The rows come from 4 hidden closed curves, with some noise, and rows from the same curve form a group. Each curve winds through 8 dimensions. The rows are also pushed far along 5 directions, which tell nothing about the answers.
Known rows, each followed by its group:
[-15  -2  -5   1   5   4  -1  -4  -8  -8 -12   5   4  -4   0  -6   6] | (1)
[-33   1 -12   2 -12  -4  -5  -7  -1  -8  -6   7  11 -12 -16  -9   8] | (0)
[29 -1 -7  6 17 10  6 13 -9 13 -8 -3 -6 14 -3  2 -3] | (3)
[ -9  11 -13  -5  -8 -19 -22   2   2   6  -9   4  10  -9   5  -2   9] | (0)
[ 24  -7   5  16   4  -6   6  15 -10  14 -11  -4   4   4  -8   0 -12] | (1)
[-14   6   8   6 -11 -10  -6  15  12   1   4   0  -7  -1  15 -13  12] | (1)
[  8  19   5   1   5   7  -5  10 -20 -13  -9  -7  12  12 -14 -19 -10] | (0)
[ 13   6  10   7  10   8   6   3 -26 -10 -16  -8  14  11 -27 -15 -22] | (0)
[  8   4  -6   7  -7 -17 -15  11  11  10   1  -9  10   0  10  -4   7] | (0)
[-18  12 -12 -17 -10  -7  -4   2  -2  -6  -2  -1   0   2  -3 -11  -2] | (3)
[-23  -2  -2   1  -4   5   5   2  -2 -13 -11   0   4  -1  -9 -20  -6] | (1)
[-13 -19 -11   6   3   5  14 -11   5  -2   3   5   0  -5  -7  12   2] | (3)
[-10  30   0 -23  -6   2 -15  12   4 -12   5  -5  -1  13   6 -19  -5] | (0)
[ 12 -10 -16  -5  29  10  12 -25 -17  -2 -17  -6  12  -1 -12   3  -8] | (2)
[ 12 -10   1  14  -5 -16  -4   7   7  17   0   0   2  -5   9  14   2] | (0)
[ 16   1  -1  13   4 -11  -3  11  -8   8   1  -7   5  -1  11   6   0] | (1)
[ 18   2  -7  -4  10 -11  -7  -5   5  17 -10 -14  14   6   0   0  -3] | (0)
[ 26  -4 -19 -14   2  -9  -3  -9   2   3 -17  -8   6   3   1 -11  -3] | (3)
[ -3 -12   9   6  -4   2   2  -3  19   2   3   6  -8  -1   9   2  11] | (0)
[ 16 -19  -4   4  11   2  14  -8  -2   1 -13  -3  -1   7 -10  -9  -8] | (1)
[-18 -10  -3  18  -4  11  13  11  -2   3   5  11  -8  -2 -10  10   9] | (2)
[ -5 -18  -2   5   6  13  17  -8   4  -6  -2   0  -5  -9   6  -2   0] | (3)
[  3  12   3  -4   4   5   0  12 -17  -5  -7  -2  -2   7   3  -6  -5] | (1)
[ 17   7  -5  13   1  -5 -13  21 -13  12  -8   7   0  11 -12   4  -1] | (3)
[-25  -8 -15  -7  -5   3   2  -2   1  -3  -3   1   2 -13   4  -4  -3] | (3)
[  2  -6   5  -4  -3  13   9  -6  -9  -6  -1  -2  -2 -10   3   0 -10] | (3)
[-24  -3 -11  -1   3  14   1  -3  -2 -14  -7   2  10  -3  -1  -2   2] | (0)
[ -2 -15   6  13   3   5   6  -6   5   8   4   9  -7 -10  12  18  17] | (2)
[ -6 -11   3   7   7   7  16  -2  -3   3   0   8  -7  -8  -3  10  -3] | (1)
[  4  -5   6 -16   0   7   4 -21   1  -5  -9   1  -1  -3  -3  -8  -1] | (1)
[-17  -1   7  25   1   8   5   7 -15 -12  -2  10   7 -14 -12  -3   0] | (0)
[  2 -27  -4  15  -3   2  11  -4   4  -4  -2   3   0  -6  -2   1  -4] | (1)
[  5  -3 -21  -3   4 -10   0  -2 -11   0 -13  -7   8   4  -7  -6  -2] | (3)
[-23   2   4   6  -8  -4  -4   2  -1  -7   3   0   7  -7   5   6   1] | (0)
[ -4  -2  -2  -8  -3  -9  -3 -14   1  -8   4   6  -4  -6  -1   0   1] | (2)
[ -4  18   0 -11 -12  -4 -16  18   6   3   2   1  -3  10   8  -1   2] | (0)
[ 24  -5   8 -16   6  11  14  -3   6   4   2  -1 -13  -2   4   2 -23] | (1)
[ -4  22  17 -20  -9  15 -11   6   7  -6   3   1  -3   8  -7 -14 -14] | (3)
[  0 -11  -5  -3   8   8   4 -18  -4  -1 -16   7   6 -15  -2   5  -1] | (0)
[ -4 -17  -2   5   3  12   8 -21   0  -8  -7  14   0 -16 -11   1   3] | (2)
[ -2  22  -3  14  -2 -19 -13  31 -15   7   2   0   4  12 -11  -3  -4] | (0)
[ -2   4  -5  25  -2 -17 -15  20 -10   7  -8   4   4  -2   2  -7  12] | (3)
[ 22 -12   9   6   4  12  18   5 -13  -1   1   5 -15   4  -5  10 -13] | (3)
[ -2  15   2  13  13 -13 -12  24 -14   6  -1  -2   1  16  -3 -10  -4] | (3)
[  8   2   4 -15   0   7  10  -7  -1   0  -1  -4  -7  -6   9   4  -6] | (2)
[  0 -13  10   4  -1  11   8  -7  -3   3  -4  11  -7 -11   2  18  -1] | (2)
[  1  16  13  -3 -10   5   3  17 -12   0   8  -3  -8  11  -5   1  -3] | (2)
[  8  16   0   3  -8 -12  -8  21  -1   6   7  -7  -1  17  -7  -9   0] | (0)
[ -5  -2  22   9 -13   3   4  12   1  -6  16   7 -14   0   2   4  -5] | (1)
[ 21   2  -1  -9   6  -9 -11 -13  14  16  -2  -9   4  -7  22   2  11] | (2)
[ 14  -8   0 -13  -2   3   0  -9   6   2  -2  -2  -2 -10  11  -1 -12] | (3)
[  0  -3  -4  -7  -6  -9   5   0   7  -2   9   8 -17  -1   4   2  -2] | (2)
[ 11 -19  -4   2   7   8  11 -20  -1   4 -15 -11  15 -14   8  -4   6] | (1)
[ -1  22   0 -16   2  -7 -14   7   2   2  -5  -5   0  13   0 -20   0] | (1)
[  8   3  -8  -7   9 -10  -8 -15  -2   6   0  -7  12  -9   9   4   6] | (1)
[  2   1   9   0   5  21  12  10  -7  -4  -7   3  -7   5  -7  -4 -11] | (2)
[ -5  -3 -14   0  20   2  -2 -17 -10  -8 -27  -6  24  -8  -6 -13  -4] | (2)
[ 23 -17  -8  -7  24  12  13 -33   2  -1 -10   0   1 -11  -3   0  -5] | (2)
[-10 -15 -19  20  12  -9   4  -9  -5  -8 -11  -6  21 -10  -7 -10   2] | (2)
[ 22   9   7 -16   0  -2 -10   9  11  13   7  -1 -17   3  21  -3  -7] | (3)
[ 20   0  -8  17  16 -14  -2  15  -3  12  -7 -10   4  11   4 -11   1] | (3)
[-22  -6   3  -3 -13  12   6  -4  -8 -12  -4   0   7 -10   1   4  -3] | (2)
[ -5  16  13   5   1  -4  -5  18   0   7  15   3 -14  13   5   5  11] | (2)
[ 11 -10   0  24  16   7  11  12  -9   6  -5 -10   8   9  -2  -3  -1] | (1)

New rows. What belongs after each?
[-19  14  -9   4   2  -7  -8  12  -2   3   2  -3   1   0   4 -10  11] | (3)
[-12  -4 -13  17  -9  -4  -9   8  -3   6  -5  10   6  -9  -8   7   9] | (3)
[  3  18  22  -5   9   6   2   5 -10  -7   1  -6  -1  10  -6 -15 -14] | (1)
[ 17   6  16  10  10  24   6   8 -11  -1  -2  -6   6  14 -19  -2 -13] | (3)
[-21  -5  -1 -13  -3   8   3 -23  12  -8   1  -5  11 -12  -7 -11  -6] | (1)
[-14  13   7 -22 -16   7  -5   7  -1  -2   7  -1  -9   4   9  -4   1] | (3)
[ 43 -15   0  16   7   4   5  11 -11  12 -12   1  -6   2   8   3  -1] | (3)
[ 27   3  -7  -5  13 -18  -6 -12   7  20  -4 -16   7  10   4  -2   7] | (0)
[ 14   1 -14  -2  -5 -15 -18   0   9  15  -5   9  -7 -10  14   4  14] | (3)
[-21 -10  -1  18   1   5   5   5  -6 -11   4   6  -3   2  -1   1  12] | (1)
[  1  15  -3 -16   7   5  -6  -7  -9   1  -1 -11  13   2  -4  -3  -6] | (1)
[ 11  11  13 -15  -7   1 -11  11  18  11  13   3 -20   0  21  -2  -3] | (3)
[-13  20  -6 -16   9  -8 -10  -9  -3  -2   3 -15  13   7   0 -12  -1] | (3)
[ -7   0  -6   6  -4  -8  -6  10 -11   4  -3  -1   2   4   4   0   9] | (3)
[  1  -2 -14  10  11   7   2   1 -13   6  -9  -7  17   7 -18   0  -1] | (2)
[ 19 -24  14  17  -2   4  13  -4  -4   5  -5   6  -5  -4   1  17   0] | (0)
[-23   7   5  -6  -5   4  -1   4  -7 -10   4   7  -7  -5  -3  -5 -10] | (3)
[  9 -27 -18  -1   9  14  21 -15 -12   0 -10  -5   3 -11   3   7  -6] | (3)
[ -3  19  -2  -6   1 -14 -12   2  -4   5  -2 -13   8  15  -3 -17  11] | (1)
[ -5  10  -1  11   7  -9 -14   2  -3   7 -10  -9  21  -2  -1  -8   4] | (2)
[ -5 -10 -11   9   5  11   0   1 -15  -9 -19   2  17  -2  -7   2  -5] | (0)
[  4   0 -10 -27  -4   3  -2 -14  25   5   2   0  -7  -2  10  -2   4] | (3)
[ 16 -23  -5   3   5  -2  12 -12   6  -2 -12  -3  -3  -8  10  -8  -1] | (1)
[-22  -8   6  15   1  13   6   0  -1   0  10   9  -3 -11   0  13   6] | (3)
[-18  -2  -3  -3   7   6   8 -10  -1  -4   4  10  -9  -5  -5   8   3] | (2)
[20  5 11  6  4  9  0  4  4  6  5 -3 -1  8 -5  2 -2] | (3)
[-22 -16  -7  -1  -8  -3   9  -9   9 -10   2   3  -1 -18  14   2   5] | (2)
[  8  11   1  14  -5 -25  -7  22  -4  11   7   2  -9   7   7   2  14] | (2)
[  8  -8   1  -8   1   7  12 -15   8  -7   1   4  -8  -5  -4   2  -6] | (3)
[ 17 -23  -8  26  10   0   9  -2   7  13   1   7  -3  -9  -1  18   6] | (3)
[  7  -3   8  15  -9 -12  -6  19   6   2  11   4 -13   8  12  -1   8] | (1)
[  1 -19   4   7  -3  13  14  -6  -9  -5  -1   5  -7 -14   5   9  -4] | (3)
[ 11  -2  -9 -15 -15 -11  -4   0  18   5   1   4 -12  -2  10  -3   5] | (3)
[ 11 -10   7  19   2   6  15  12 -14  -4   7   7 -10  10 -19   5 -12] | (2)
[  2 -16 -17  15  14 -15  -9  -6   0   8 -10   4   8 -15  13   2   7] | (3)
[-32   7  -3   1 -14 -14 -10   0  -3  -9   1  -1  10  -4  -2  -7  10] | (3)
[ 10   2  -4  12   0  -1  -5  13 -18   6  -6   1   8  12 -18   6  -5] | (3)
[ 14 -10  -7  -2  -5  -4   1  -5  -4   4  -9  -7   5   0   6  -3   8] | (1)
[-11  -6   1  -4   5  14   2 -13  -4  -5 -10   3   6  -8   3   3   3] | (2)
[-10   4  -2  11  13 -16  -7  -7 -11 -10 -14  -8  19  -3  -4 -22   0] | (1)
[ 11   3 -12 -18  -2 -13  -9  -4   0   5  -6  -8   0   2  17  -8   7] | (3)
[ -5   5  17  -9  -6  24  11   1 -12  -6 -11  -8   9  -1 -14 -13 -18] | (1)
[ -6 -15 -11  -6  -1  11  10 -16  12   0  -2   8  -7  -8   3   9  13] | (3)
[-12   0  -5   3   0  -9  -4  -9  -5   1 -17  -8  23 -13  -5 -13   1] | (1)
[-20   0  -4 -18  -9  10   2 -12   7  -2   8   4  -3 -13   6   8   4] | (1)
[-25  10  -7   3 -19 -18  -8  10  11   1  11   6  -6   2  -2   0  19] | (3)
[ -1  -8  24  16  -5   4  12  15  -3  -6   7  15 -23   0   4   8  -6] | (2)
[ -5 -23  -3   8  -6  -1   4  -7   9   0   0  11  -5 -20  10   9   0] | (3)
[ 11 -13  -5  22  13   0   0 -10   0   5  -7  -1  13  -7  -4   6   9] | (3)
[ -8   0  16  -4  -1  12  15  -4 -12 -14  -2   1  -6  -3  -6  -6 -11] | (1)
[ -4   7 -18  -7   6  -8  -9  -2   8   8  -2   2   1   3  -3   0   6] | (3)
[  9 -10   8  -4  -5  18   9  -5  -2  -6  -7   3  -1  -6 -10  -1 -20] | (2)
[ 12  13   3   5  -3 -21  -9  21   4  16  12  -6 -13  23   7  -5  14] | (1)
[ 30   7  -9 -10   9  -2  -6   7   7  14  -5  -9   0  21  -3  -7  -5] | (3)
[ 4  0 -3 -6 -5 -4 -7 -4  2  0 -4  1  5  1 -6 -1 -5] | (3)
[-3  8  6 -5 -3 -1 -5  8 11 10  1 -2 -5 -2 14  1  5] | (2)
[-23 -11  -6   4  -7   2   2  -1  -9  -5  -4   6   0  -8   4   3  10] | (3)
[ 19 -15   6  20   0   6  10  11 -14   2  -5  -2   0   1   0   1  -4] | (3)
[  8  21  17 -12   6  -2  -6   2  -4  -6  -2 -12   2   9   1 -23 -12] | (1)
[  4   2 -12 -23   1   8  -2  -3   2   3  -7 -10   4  -2   7 -10 -13] | (3)
[  2   2 -14  18  12 -27  -8   2 -10  10 -12  -4  12  -5   5   1  10] | (2)
[ 13   9  13 -17 -17 -10  -5   5  20  16   7  -6 -12  -3  21  -6   6] | (1)
[  9  -5  -8  15   9 -19 -15   4   8  15  -2   3   1  -8  15   2  11] | (3)
[  7  -8  -7   3  20  12   0 -10 -17  -3 -20  -6  17  -7  -5  -8 -14] | (3)
[-21   2  23   5 -11  11   5   3 -11 -13   0   9  -3   2 -15   1  -5] | (0)
[-15   7  10 -19  -2  19   4 -16  -5 -12   7  -1   3 -10   0   3  -6] | (1)
[-16   2  -5  14   7 -12  -1   9  -9  -7  -3   7  -1  10  -8  -1   1] | (0)
